The rows of a group lie close to one hidden flat surface of 5 dimensions, which passes through zero. Surfaces can cross.
In the rows, zero is written as 128.
Known rows, each followed by its group:
[148 139 123 126 132 131 117 121 128 122 139 149 125 120 136 138 109 133] | C
[127 158 112  99 119 148 112 146 139 117 136 119 114 117 128 120  90 118] | L
[105 143  90  81  63 115 171 222 121 129 144  24 125 152  64  71  91 102] | P
[184 136 102 152 104 160  98 114 136  84 150 195 177  79 148 173  73 129] | L
[149 106 143 106 124 118 126 162 111  71 144 154  99  96 117 131  89 102] | C
[129 135 125 133 121 113 126 115 129 132 136 132 126 116 142 130 123 128] | P
[170 135 142 152 135 160 108 125 104  88 153 216 129  32 134 172  68 128] | C
[117 164 117 184 142 154 104 119  97 174 134 165 171 134 114 111 141 184] | C
[133 131  87 107 133 141 140 127 136 182 132  72 150 208 118  97 154 135] | E
[133 140 125  88 119  97 163 116 153 139 126  75  95 154 143 147 145 126] | E
[119 110 135 131 156 153 104 166  99 102 128 156 120 125  97  95 125 123] | L
[124 142 112  95 113 105 144 117 154 151 128  69 116 171 135 120 146 129] | P
[ 86 200 142 105 128 136 137 168  97 148 137 119  69  77 108 107  81 132] | L
[147 128 113 119 116 132 116 121 143 117 138 131 144 137 136 139 119 123] | L
[107 202  87 137  72  79 136  44 184 208 125  56 150 135 196 147 125 132] | E
[104  87 169 164 208  84 132 163  25 141 142 174  84 173  73  28 220 177] | L
[163 103 149  95 147 134 167 159 111 111 138 125  91 137  93 145 137 141] | E
[154 134 127 109 186 153 118  87 149 140 120 137 113 187 144 150 183 164] | P
[175 166  87  91 178 173  75  60 165 153 140 157 137 180 184 141 139 148] | C
[150 183 103 109 114  84 115  96 122 144 168 126 105 134 162 111 119 148] | P
[ 91 111 142 162 118 130 101 117 147 111 103 146 141  95 144 130 126 103] | E
[125 122 130 142 132 140 127 129 129 128 121 132 137 125 130 136 130 132] | C
[147 140 126 144 126 141 115 146  97 114 146 163 132  95 114 126 100 144] | P
[140 140 125 103 137 112 119 131 125 113 141 131  99 142 131 111 135 132] | E

New rows, each followed by its group:
[134 100 160 183 148 167 113 116 105 105 116 209 147  57 124 171 115 136] | P
[147 123 124 127 129 142 170 135 120 151 124 107 138 128 109 164 129 143] | E
[124 116 145 193 145 110  70  85  95  91 145 237 133  54 165 111 109 122] | P
[139 134 113 124 140 134 115 143 106 127 143 136 131 145 117 103 126 135] | E
[150 136 112 134 103 133 124 107 155 129 130 120 148 121 148 162 111 123] | L
[100 104 136 135 104 123 146 138 144 130 107  99 141 123 119 131 122 101] | P
[121 116 124 105 124 120 136 122 153 126 115 100 121 150 140 131 142 110] | C
[169 131  99 127 213 214  38 109 124 118 133 212 158 183 134 107 153 151] | C
[149 132 145 178 132 150 114 121  97 113 138 210 141  46 130 166  90 150] | P
[117 164 139 141 123 124 143 129 108 147 134 138 114  72 124 146 100 142] | L
[ 79  89 145 183 100  89 102 111 119 104 113 165 147  54 152 115 102  77] | P
[126 101 136 163 144 164 114 148  97 112 119 178 156  98 105 133 115 125] | E
[ 92  64 137 146 164 167  76 161 126  88  93 161 150 162 106  78 154  93] | E
[122 115 141 147 128 136 134 115 129 124 118 143 134 102 134 151 127 121] | P
[135 120 116 103 148 135 112 132 132 123 129 124 116 163 124 103 144 124] | C
[112 129 110 116 109  97 117 155 114 115 152 116 121 134 124  75 111 109] | P
[128 113 112  91 165 151 104  96 177 137  99 100 132 207 153 126 171 112] | C
[121 131 156 210 114 148 138 144  80 133 130 189 163  40 101 157  97 156] | C
[133 117 148 162 107 125 143 141 101 107 137 168 134  56 118 157  91 126] | C
[ 96 111 123 133 103  88 114 132 127 115 126 112 128 120 139  86 120  89] | P
[164 142 147 131 171 154 137  47 175 164 105 146 123 151 175 218 182 173] | P
[107  92 126 128 137 130 113 154 117 111 116 130 134 143 116  92 133 105] | P
[132 196 108 145  96  89 141 110 106 172 161 115 123 119 131 122 118 170] | C
[110 102 147 132 115 129 148 125 153 123 101 107 137 112 131 156 130 108] | C
[137 155 119 118 111 100 142 125 122 138 148 115 112 116 137 129 114 141] | C
[140  98 150  99 110 127 157 102 181 103 104 109 108  94 166 199 104  76] | C
[139 168 111 128 100 104 125 133 104 129 164 138 116  97 131 112  92 141] | P
[ 98 108 144 139 116 115 148 163 106 120 126 114 127 126  99 108 137 126] | C
[121 128 106  65 127 121 149 152 155 149 123  44 109 222 110  86 160 121] | P
[152 136  94  97 114 112 125 101 159 135 137  96 137 175 156 126 141 129] | L
[150  49 172 122 148 165 112 180 116  31 124 195 108  67 109 156  84  73] | C
[112 148 122 155  82  76 114 117 111 122 149 141 127  70 153 101  85 105] | P
[120 109 150 194 134 121  76 112  87  91 136 223 138  50 143 118  96 119] | P
[ 93  65 136 106 185 133  90 109 164 111  84 116 125 218 140  88 208  97] | P
[174 137 145 133 160 186 165 114 145 151 114 141 134 133 111 215 146 179] | P
[173 167 128 126 147 149 127 110 115 137 147 157 123 124 128 163 125 173] | P
[125 125 137 131 164 153  93 179  77  93 143 182 112 113  87  77 113 138] | L
[ 78 104 114 136  85  78  97 165 101  96 141 123 131 103 129  42  93  71] | P
[158  98 105 109 129 177  86 146 152  72 127 145 163 150 129 129 105  94] | L
[154 174 107 101 140 105 117  81 141 150 153 114 106 164 163 127 146 155] | P
[102 134 112 143  76  91 123 166  94 106 155 125 131  78 118  82  70  98] | P
[206 134  61  83 145 115  63 126 126  90 187 147 134 223 143  58 149 151] | L
[118  84 141 127 102 200 194 232 122 117  93  79 161 114  30 162  95 118] | P
[110 180  90 135 105 106  84  92 143 161 144 110 148 147 169  88 126 134] | E
[170 134 125 138 173 198  84  66 161 124 112 201 158  97 174 207 105 123] | C
[131 132 160 184 110 115 160 101 109 150 128 161 141  56 135 179 115 149] | L
[154 131 116  58 102  73 150 117 165 104 144  81  72 139 163 139 112  88] | C
[145 131 135 153 137 136 114 142  87 112 152 186 129  95 111 122 109 146] | L
[136 174 115 118 107  79 130  77 141 160 145 112 112 120 181 132 124 138] | P
[119  91 124  89 141 116 128 170 129  98 125  97 104 179 104  75 151 103] | C
[ 93 117 159 138 144 140 138 156 113 135 107 130 111 105 105 122 128 122] | L
[ 99  74 154 140 130 115 166 105 153 149  84  89 143 150 134 148 180 109] | L
[131 149 114 125  97 118 121 189  85 107 168 134 130  94  92  83  75 124] | P
[ 93  90 132 102 133 191 108 169 163  87  85 104 137 145 105 128 114  76] | L
[ 88  48 166 161 125 189 143 139 169 104  56 127 175  89 107 193 124  77] | L
